There are 10 hidden switches. A switch that is on adds its own fixed numbers to the row, and there is some noise. The rows also spread widely along 13 directions, which tell nothing about the answers.
In the rows, zero is written as 128.
Some rows, each with its switches (1 for on, 0 for off) after it:
[ 94 148 135 133 122 114 152 163 125 125 168  70 152 103 113  99 148 125
 133 128 132  56  95 175 164 111 103 105 134 128 147 116 120 108  91  84] | 0 0 0 0 0 0 1 0 0 0
[116 165  95 118 113 124  89 146 159 157 149 131 143 142 135 142 166 139
 103  96 137 124 118 142 156 129 115 120 106 111  82 135 150 139 185  97] | 0 0 1 0 0 0 0 0 0 0
[118 158 149 142 164 153  83 139 165 169 100 172 121 119 144 148 148 125
 115 130 199 156 158 113 104  80  87 139 124 125  95 140 137 130 203 153] | 0 1 0 0 0 1 0 1 0 0
[142 146 139 133 153 144 116 166 142 151 133 164 132 109 153 116 139 143
  95 106 170 166 128 136 106 118 126 115  77 135 103 113 116 112 205 118] | 0 1 0 1 0 0 0 0 0 0
[146 144 147 137 156 136  89 173 131 151 125 148 168 137 147 169 156 143
 139 156 188 132  98 116 133 163  94  77  80 130  98 116 122 140 196  86] | 1 1 0 0 0 0 0 0 0 0
[110 120 149 133 154 141 165 154 124 176 135 145 102  83 149  67 106 129
 101  96 141 137 142 129  99 100 115 142 150 136 135 104 125  89 131 141] | 1 0 0 1 1 0 0 0 1 1
[139 131 154 156 148 147 161 179 109 172  80 141 105 128 121 136 137 144
 111 119 146 126 126 116 150 121  55 108 136 172 164  81 151 113 138 138] | 1 0 1 0 1 0 1 1 0 0
[174 151  77  87  83 152 144 111 118 134 183 101 140 168 164 186 128 169
 102  93 108 155  89 134 150 166 124  92 123 123 125  95 165 188 170  93] | 1 0 0 1 0 1 1 1 0 0
[137 131  91  93  87 155 161  88 136 140 185 126 123 115 174 156  90 135
  92 127 105 173 128 103  93 166 138 139 144  98 100 108 152 170 136 111] | 0 1 0 1 1 0 1 0 0 0
[130 103 125  91 120 185 131  97 112 129 199 104 160 151 169 122  73 162
 109 159 115 207 111 130  72 118 176 138 157  63 132 112 172 149 130 124] | 1 1 0 1 0 1 1 0 0 0
[102 124 162 110 192 163 122 135 131 132 126 139 145 115 163 100 119 148
 102 154 206 138 147 149 106  48 110 125 142 115 161 124 106 121 171 143] | 0 1 1 1 1 0 0 0 0 0
[120 109 154 119 159  98 119 125 130 212 119 141 113 138 129  30 145 185
 129  95 137 132 149 152 154 112 119 146 167 142 134 143 136  72  74 111] | 1 1 0 1 0 0 1 0 0 1
[ 85 143 145  91 155 124 150 143 103 189 109  98 164 122 142 153 151 113
 104 171 144  98 145 160 151  53  92 127 153 122 155 119 154 119 128 140] | 0 1 1 1 0 0 1 0 1 0
[137 145 119 117 155 156  97 141 139 118 140 149 156 146 157 179 128 189
 109 156 185 162 111 142 118 120 105 116 116 113 137 119 142 153 203 118] | 0 0 0 1 1 1 0 1 0 1
[159  77 140  66 148 122 140 138  67 129 163 133 172 119 188 131  78 146
 137 116 111 148 104 132  95 129 139  99 114 130 174 108 103 156 143 133] | 1 1 0 1 0 0 0 0 0 0
[125  96 113  48 140 123 141 100  91 135 151 121 137 156 167  82  98 145
 123  58 107 117 133 150 164  54 121 123 166 131 187 133 122 160 146 163] | 0 1 1 0 0 0 0 0 1 1
[ 80 140 134  82 170  71 129 162 127 197 120 117 183  91 146 139 159 127
 113 157 132  87 137 177 154 115 109 147 125 126 129 132 111  87 100  97] | 1 0 0 1 1 0 0 0 0 0
[ 74 110 131  78 116 156 172 144  92 189 201 108 187  90 157 126  86  85
 121 145 113  96 121 101 153 119 114  91 146  61  77 108 120 157 161 101] | 0 1 1 0 1 1 0 1 0 1
[116 135  91  95 112  90 114 103 151 149 117 164  98 107 157 150 139 127
 129  59 108  96 147 112 152 121  67 155 154 150 124 144 127 158 144 156] | 0 1 0 0 1 0 0 0 0 0
[154 151 100 117 116 125 132 161 157 104 151 147 139 110 154 169 111 155
  84 126 116 190 119 147  87 165 136 155  77 141 144  85 133 119 165 120] | 0 1 0 0 0 1 0 0 0 0
[ 77 157 102 132 122 124 133 132 174  98 169 119 120  95 117 125 140 149
 117 143 142  95 128 142 148 120 118 166 159  97 134 126 129 130 114 115] | 0 0 0 1 0 1 0 0 0 0
[114 112  98 106 120 114 116 129 159 141 158 195 118  84 168 172 103 150
 127 133 138 132 138  61 122 188  84 154 146 106  99 114 113 181 168 126] | 1 1 1 1 1 1 0 0 0 0
[153 166  72 110 107 128  99 116 201  71 189 141 128 125 166 170 115 203
  94 131 173 154 106 135 127 179 101 136 118 127 137 105 113 168 168  75] | 0 1 1 0 1 0 0 1 0 1
[121 126 107 122 115 119 160 166 115 110 141 119 123 131 115 102 113 165
 102  94  79 133 112 160 145 109 109 150 135 144 192  92 162 100 112 146] | 0 1 1 0 0 0 0 0 0 1
[154 139 126  92 129 159  99 117 104 140 173  72 193 172 164 146 128 184
 100 135 155 163  86 202 103  91 138  87 127 102 141 131 158 132 150  81] | 0 0 0 1 1 1 0 1 0 0
[115 133 101  89 102 121 225 136 122 130 136 122 124  71 148 193  83 115
  85 171  81 134 157 109 137 155  96 172 150 148 190  53 131 138  90 141] | 0 1 1 0 1 1 0 1 1 0
[127  94 118  88 141 115 106 147 109 132 172 155 130 120 168  82 102 147
 151  22 125  92  92 118 155  85  85 102 142 124 143 128 108 167 188 161] | 1 1 0 0 0 0 1 1 0 1
[ 90  79 171 136 158 163 129 156  99 102 183 123 168  84 156 107  60 150
 145 193 173 126  98 138  59  94 116 116 169  70 170 112 114 130 129 128] | 0 0 1 1 1 1 0 0 1 1

New rows, each followed by its switches (1 for on, 0 for off):
[134 131 121 132 157 121  72 132 167 101 119 171 108 133 149 122 131 196
 110 107 179 153 129 144 101  82  88 161 138 141 172 133 140 138 173 162] | 0 1 1 1 0 0 1 0 0 0
[109 171 117 109 151 104 112 131 169  87 170  94 149  84 150 120 149 152
 114 147 194  83 112 190 125 107 121 132 120 131 155 133  76 121 119  76] | 0 0 0 1 0 0 0 0 0 0
[130 123 118  82 152  99  71 102 159 139 142 147 170 153 162 175 120 188
 142 198 162 164 135 136 115 160 124 161 149 103 142 142 133 145 116 102] | 1 1 0 0 0 1 0 0 1 1
[133  99 113 119 147 158 108 122 146 114 168 190 102 129 161  66  89 181
 117  67 151 172 130 108 108 123 143 145 133 106 118 133 119 146 197 144] | 0 0 0 1 1 0 0 0 0 1
[107 152 156 154 153 162 108 135 163 158 134 118 106 116 137  65 141 126
 107 109 201 121 139 148 104  52 102 123 151 123 116 135 124 113 159 124] | 0 0 1 0 0 0 1 0 1 0
[160 142  90 133  87 134 111 137 122 134 174 110 125 149 149 141 138 166
 108  60 101 139  73 150 112 141 106 106 123 131 125 115 174 151 150 112] | 1 0 0 1 0 0 1 0 0 0
[105 130 165 136 151 117  89 123 119 206  90 136 132 126 131 142 158 141
 144 137 171 106 146 133 124  61  53 124 177 125 119 158 163 127 128 155] | 0 1 0 1 0 1 1 1 0 0
[ 85 157 142 154 149 188 129 150 162 114 164 126 119 103 129  82 127  98
 104 127 183 135 133 123 102  76 143 131 125  88  93 124 124 119 189 130] | 0 0 0 0 0 0 0 0 0 0
[110 128 119  51 134 150 153 100  94 144 182  67 184 165 156 147 107 161
 102 179 126 142 116 156 145  86 146 115 172  81 161 117 161 149 112 102] | 1 1 1 1 0 0 0 1 0 1
[145 113 111  65 120 102 128 110 105 174 148 126 139 125 185 147 114 142
 126  62 107 105 117 139 148 108  73 113 160 147 156 115 125 167 134 135] | 1 1 0 0 1 1 1 1 1 0
[101 124  90 114 118  93  97 121 167  85 190 147 100  76 157  96 120 145
 147  46 137  64 103 133 129 101  93 145 160 115 135 146  94 172 148 142] | 0 0 0 1 0 0 1 0 0 0
[ 98 114 156 142 144 171 165 140  99 127 158  92 118 109 130  99 113 148
 140 131 170  66 100 119 154  78  59  85 199 112 172 101 131 157 119 125] | 1 0 1 1 1 1 1 1 0 0
[133 155  86  49 150 104 103  91 158  94 148 125 173 134 188 212 131 174
  96 171 156 154 133 175 110 128 139 161 119 127 166 133 111 164 151 111] | 0 0 0 1 1 0 0 0 0 0
[ 78 156 117  96 155 104 152 145 146  87 143 115 161 117 118 170 153 157
 129 206 151  77 131 143 195 128 106 150 141 109 178 116 121 137 112 111] | 0 1 0 1 0 0 0 0 0 0
[100 165 133 114 135 118 150 119 157 132 170  91 144  72 149 132 130 123
 114 182 185  95 131 162 109 124 124 130 143 119 129 122  91 114 100  72] | 0 0 0 1 0 0 0 0 1 1
[112 135 160 163 125 205 128  95 145 180 128 136  83 152 118  73 122 115
 113 124 153 188 167  89  85  82 134 141 179  94  75 145 187 115 135 150] | 0 1 0 0 0 0 0 0 0 0
[ 83 121 157 113 168 135 128 159 130 157 136 122 184 114 139 132 124 162
 106 213 164 136 137 161 125  98 117 146 149  92 151 111 141  96 123 112] | 0 1 1 1 1 1 0 0 1 0
[141 166 144 151 136 169 103 100 139 177  74 135  96 195 112 150 186 154
 130 133 181 141 153 108 163 103  69 107 162 141 108 148 183 144 154 135] | 0 1 0 0 0 1 0 0 0 0
[121  96 143 106 164 107 138 135 131 141 115 177 123 108 144 134 107 144
 155 168 137 132 152  83 134 168 109 158 141 134 156 113 105 141 107 139] | 1 1 0 0 0 0 1 0 0 0
[ 95 103 124  71 131  99 108 151 124 141 217 102 214  76 186 134  80 138
 128 164 138 102  91 165  98 127 117 116 127  79 131 114  86 137 136  80] | 0 1 1 0 1 1 1 0 1 1
[122 133 131 122 114 157 100 119 146 142 181 121 143 132 146 103 123 135
 135 128 172 124 112 112 128 140 119  89 133  93  78 141 116 155 159  77] | 0 1 1 0 0 0 0 0 0 0
[ 74 130 145 148 164 139 100 165 161 156 145 174 134  99 129 135 131 155
 135 182 194 117 131  84 133 124  79 140 146  81  97 117 135 139 180 128] | 1 1 1 1 0 1 1 0 0 1
[ 85 154 135 117 165 103 128 187 145 179 134 135 159  99 132 110 166 130
 103 127 148 106 127 154 157 104 110 139 104 126 110 119 123  85 161 111] | 1 1 0 1 0 0 0 0 0 0
[139 149 154 133 158 184 155 159 128 192 115 122 129 132 162 115 130 146
  58 137 178 184 137 148  92  82 113 113 119 145 137  82 157  95 177 122] | 1 1 1 1 1 0 1 0 1 0
[151 135 126  79 124 122  91 116 126 158 179 112 201 124 185 178 125 155
 123 184 174 147 105 144 102 173 135  80  94 103  90 133 103 163 154  42] | 0 1 1 1 0 0 0 0 0 0
[104 132 153 163 137 169 137 150 126 146 122 118 122 161  87  81 147 161
 128 140 139 135 132 131 161 102 110 128 155 114 138 122 178  92 119 128] | 0 1 0 0 0 1 0 0 0 0
[152 119 177 128 136 206 149  64 106 177 136 120 102 147 153  94 110 127
 134 173 209 160 163  83  96 128 136  75 170 111  92 141 119 168 125  89] | 0 0 1 1 0 0 0 0 0 0
[122 122  94 102 136 139 111 122 141 121 139 174  99 143 149 118 128 156
 114  54 127 140 135 121 152  94 118 149 141 121 137 131 142 167 206 175] | 0 0 0 1 0 1 0 0 1 0
[163  99 142 111 117 149 157 138  86 131 154 112 153 150 145 111  94 158
 128 132 103 164 106 136 119 159 145 101 113 130 163  97 139 126 107 102] | 0 1 0 0 0 0 1 0 0 0
[109 128 158 133 184 134 159 192 138 117 128 143 145  86 133  86 124 153
  98 169 190 127 138 159 140 112 134 131  97 143 174  83  82  88 155 104] | 0 0 1 1 0 0 0 0 1 0
[ 81 135 155  99 142 146 184 144 100 161 150  84 181  90 139 157  97  98
 112 219 131 124 140 147 110 104 126 133 151  97 141  97 133 108  91 110] | 0 0 0 0 1 1 0 1 0 1
[118 127 144 111 131 141 180 174  82 136 169  72 172 101 146 122 114 131
 102 143 125  96  84 170 124 113 109  85 126 123 169  83 123 116 108  86] | 1 0 1 1 1 0 0 0 0 0
[110 165 103  61 130 151 166 119 120 142 198  67 181 132 172 149 127 135
  89 151 144 126 109 163 144  98 142 106 132  94 132  97 128 150 154  90] | 1 1 0 1 0 1 1 0 0 1
[140 124 102 122 108 118  74 109 159 154 124 166 107 148 142 130 126 165
 111  84 113 183 140 123  87 122 109 170 144 124 114 143 177 130 141 149] | 0 1 1 0 0 0 0 0 0 0
[ 87 111 158 141 132 135 112 126 135 186 121 136 113 110 121  78 113 115
 124 130 124 146 161 123  82  78 114 166 181 100 108 146 168  92  93 151] | 0 1 1 0 0 0 0 0 0 0
[142 112 120 111 140 155 119 117 117 186 109 153 118 198 141 116 138 198
 100  98 110 189 139 129 150 113 111 144 163 124 145 122 202 124 143 153] | 1 1 0 1 1 1 1 0 0 0
[118 133 123 116 127 105 162 176 119 168 129 137 154 114 122 158 138 125
 125 154  91 128 129 121 159 193 121 135 105 136 127  86 137 111 115  98] | 1 0 0 0 0 1 0 0 0 0
[120 128  90  62 109 134 201 136 105  81 203 109 145  80 178 162  70  97
 108 122  85 115 104 115 116 135 136 125 117 118 169  72 100 175 147 136] | 1 1 0 0 0 0 0 0 0 1
[129  98 153  89 138 124 146 148  76 190 151 125 157 103 172 108 109 110
 128  93 114 121 111 133 107 103 116  91 128 125 128 115 122 129 144 129] | 1 1 0 1 0 0 0 0 1 0
[115 142 133 138 148 179 150 153 131  84 181 111 141 121 139 141 114 156
 123 178 187 125  94 126 122 122 119 100 137  99 157  88 126 154 168 107] | 1 0 0 1 0 1 0 0 1 1
[115  96 156 140 146 153 101 122 127 131 136 145 140 146 136 128 102 165
 151 176 150 157 123 109  94 126 109 139 163  92 143 133 158 136 115 138] | 0 1 0 0 1 0 1 0 0 0
[123 141 158 119 130 138 198 151  97 182 156  78 160 106 124  84 130 129
 101 173 136 128 130 164 144 156 157  94 111 132 120  97 113  74  77  49] | 0 0 0 1 0 0 0 0 0 1
[140 133  86  53 123 108 106 117 161 155 175 126 172 154 168 131 121 183
  87 119 120 171 133 161 163 151 159 152 110 114 130 117 125 136 149  81] | 0 1 1 0 0 0 1 1 1 0
[122 134 107 116 113 161 131 145 151 162 197 138 144 115 159 126 109 146
  94 128 133 167 114 107 117 159 146 131 116  84  84  96 148 140 181  97] | 1 1 0 1 0 1 1 0 1 0
[167 106 126 135 110  99 138 124 114 170 115 155  79 109 145  90 116 156
 125  42  92 152 134 128  95 154 108 144 150 177 146 119 140 108  87 138] | 1 0 0 1 0 0 0 0 0 0
[141 149 128  68 152 107 139 140 121 134 155  90 171  90 185 149 121 141
  88 121 156 122 113 198 104  70 110 120 118 154 190  99  95 122 142 118] | 1 1 0 1 0 1 0 1 1 0
[104 126 171 149 159 163 149 148 142 101 161 114 146  82 132 109  95 143
 128 218 199 140 125 137  82 118 140 134 143  97 159 106 104 108 107 101] | 0 0 0 1 0 0 0 1 1 0
[115 127 145 114 163 171 122 126 137 148 136 166 132 120 159 127 116 126
 110 153 181 171 155  98 100 101 141 132 119  96  96 132 125 142 198 145] | 0 1 0 1 0 0 0 0 0 0
[ 97  86 139 107 169 132 143 148 117 128 133 191 109 108 139  91 105 123
 165 100 136 103 146  69 167 130 113 140 149 113 140 120  92 164 163 167] | 1 0 0 0 0 1 0 0 0 0
[134 139 122  58 152 125 176 144 109 141 156 108 177 133 162 140 119 138
  98 160 129 141 129 149 160 145 153 117  96 136 158  89 101 120 134  89] | 1 1 0 0 0 0 0 0 0 1
[ 95 118 165 138 170 169 151 143 120  74 182  82 148  91 150 106  97 149
 142 192 205  85  90 147  97  85 100  99 166  93 185 102  97 143 114 107] | 1 0 0 1 1 1 1 0 0 0
[128 149 113  86 152 171  94 118 153 122 200 102 171 177 163  92 128 175
  95 124 172 173 107 167 132  93 166 112 116  87 118 129 131 128 188  85] | 1 1 0 0 0 1 0 0 0 1
[155 143 160 137 129 166 121 144 110 182 121  84 170 184 130 133 145 170
 103 181 163 179 113 165 120 125 124  84 114 129 132 107 182  98 125  72] | 0 1 1 0 0 0 1 0 1 0
[111 113 120 104 120 126 158 166 106 151 176 131 149  94 148 111 111 129
 113  96 111 101 106 121 155 134 114 104 110 116 123  98 115 141 163 111] | 0 1 1 1 0 0 1 0 0 0
[121 128 109  30 136 119 174  83 108 181 165  91 159 124 187 108 117 135
  86 111 123 110 154 159 169 104 139 118 149 128 143 122  97 148 109  88] | 0 1 1 1 1 0 1 0 0 0
[138  97 139 121 150 159 113 130 136 104 159 164 117 128 159  86  93 158
 136  93 160 152 128 115 115 111 125 123 130 119 153 121 105 151 183 152] | 0 1 0 0 0 1 0 0 1 0
[163  89 134 116 107  98  82 118  96 165 136 130 140 149 145 104 118 161
 159  75  97 142 106 153  92 139 119 113 140 139 132 155 147 125  91 112] | 0 0 0 0 0 0 0 0 0 0
[111  79 154  83 171 131 142 158  81 120 152 143 179 105 170 141  77 131
 145 158 124 130 111 121 107 115 116 121 135 105 181 103 107 144 141 153] | 1 1 0 0 1 1 0 0 0 0
[ 98 127  95  86  92 140 130  92 148 153 206 135 130  98 164 117 100  90
 123  88 100 124 135  89 119 142 146 135 142  75  54 141 121 172 158 115] | 0 1 0 0 0 0 0 0 0 0
[129  96 158 111 152 114 105 161 104 122 165 123 194  99 165 121  97 147
 142 147 147 123  92 162  84 131 115 102 103 116 153 121  99 115 133  99] | 0 1 0 0 1 0 0 0 0 0
[125 105 122  74 158 100 123 114 139 155 111 186 129 120 160 117 110 148
 124 113 119 160 177 114 137 135 137 177 130 138 144 131 104 130 140 154] | 0 1 0 0 0 1 0 0 0 0
[ 78 131 119 136 128 121  83 151 183 111 199 142 148  84 140 121 114 131
 145 150 154 106 102 116 102 136 113 154 147  70  99 135 122 137 141 110] | 1 1 0 0 0 0 0 0 1 0
[130 131 114 103  86 156 147  97 104 157 164  94 139 121 165 176  95 116
 108 157 107 160 119 123  63 125 131 119 162  95 111 116 176 165 109 117] | 0 0 1 1 0 0 1 0 0 0
[132 109 130 134 155 156 129 191 129 100 182 147 148 132 142  77 115 190
 115  95 151 136  76 136 157 142 126  96  94 114 147  92 115 119 195 103] | 1 1 0 1 1 0 0 0 0 0
[110 116 116 100 142 140 148 132 139  99 183 112 143 139 142 104  93 198
 101 173 126 165 118 147 122 124 149 168 161  95 186  95 149 119  97 114] | 1 1 1 1 0 0 1 0 0 1
[166 138 121 108 133 155 127 109 142 184 109 141 102 153 165 119 121 159
  78  83 149 188 148 135 104 111 112 134 146 158 135 113 154 128 154 127] | 1 0 1 0 1 0 0 1 1 0
[111 125 170  88 175 134 170 115 112 151 138  78 155 123 149  82 115 147
 118 184 176 105 147 162 144  94 111 117 176 141 186 112  94  99  57  85] | 1 1 1 0 1 0 0 0 0 1
[146 122 133 150 123 170 108 147 126 134 167 144 134 128 162 137 109 174
 125 113 176 141  88 119  98 130  80  82 127 111 115 110 143 157 203 120] | 0 1 0 1 1 1 1 0 1 1
[153 149 134 129 115 195 123  69 141 159 147 103  94 179 150 104 136 138
 113 109 182 152 138 103 116 104 108  88 175 119  95 138 156 168 144 103] | 1 1 1 0 0 0 0 0 0 0
[113 126 124 111 161 138 106 107 164  59 165 130 115  98 165 118  95 176
 118 124 181 117 113 149  86  58  89 164 186 115 202 129 111 152 129 159] | 1 1 0 1 1 0 0 1 0 0
[143 143 149 155 105 185 173 120  94 106 150  82 123 128 131 162 121 134
 130 170 158 119 103 120 107 122  90  74 156 125 156  98 156 159 116 114] | 0 1 0 1 0 1 0 0 0 0
[ 78 126 102 133 111 118 163 190 115 114 166 114 143  87 121 140 101 126
 109 125  54 123  90 151  99 123 107 170 145 108 162  86 175  98 106 151] | 1 0 0 0 1 0 0 0 0 1
[116 137 104 101 147 126 126 112 160 131 119 170 101 124 155 159 136 163
 109 126 162 120 149  99 154 129  77 154 160 133 145 120 126 168 157 139] | 1 1 1 1 1 0 0 0 0 0
[ 97 114 164 138 137 156 147 143 111 124 168  89 146 116 116  64 122 129
 147 133 150  85 109 143 145  93 111  97 160 104 146 126 120 114 105 108] | 0 1 0 0 0 1 0 0 0 0
[138 112 113 107  90 128 174  70 119 132 140 143  68 104 150 124  99 109
 151  83  99 108 151  71 129 146  91 132 181 146 137 127 120 183  92 155] | 0 1 0 0 0 0 0 0 0 0
[100 151 132 144 137 180  99 151 140 157 139 141 143 142 137 173 142 121
 124 139 167 132 108  93 131  98  72 107 141  81  81 124 180 160 207 143] | 1 1 0 0 1 0 0 1 0 0
[123 129  86  83 119 129 154 131 115 106 159 135 127 141 138 135 133 134
 131  68 104  90 119 116 205 133 112 112 125 129 148 113 113 187 176 134] | 0 0 0 0 0 1 0 0 0 0
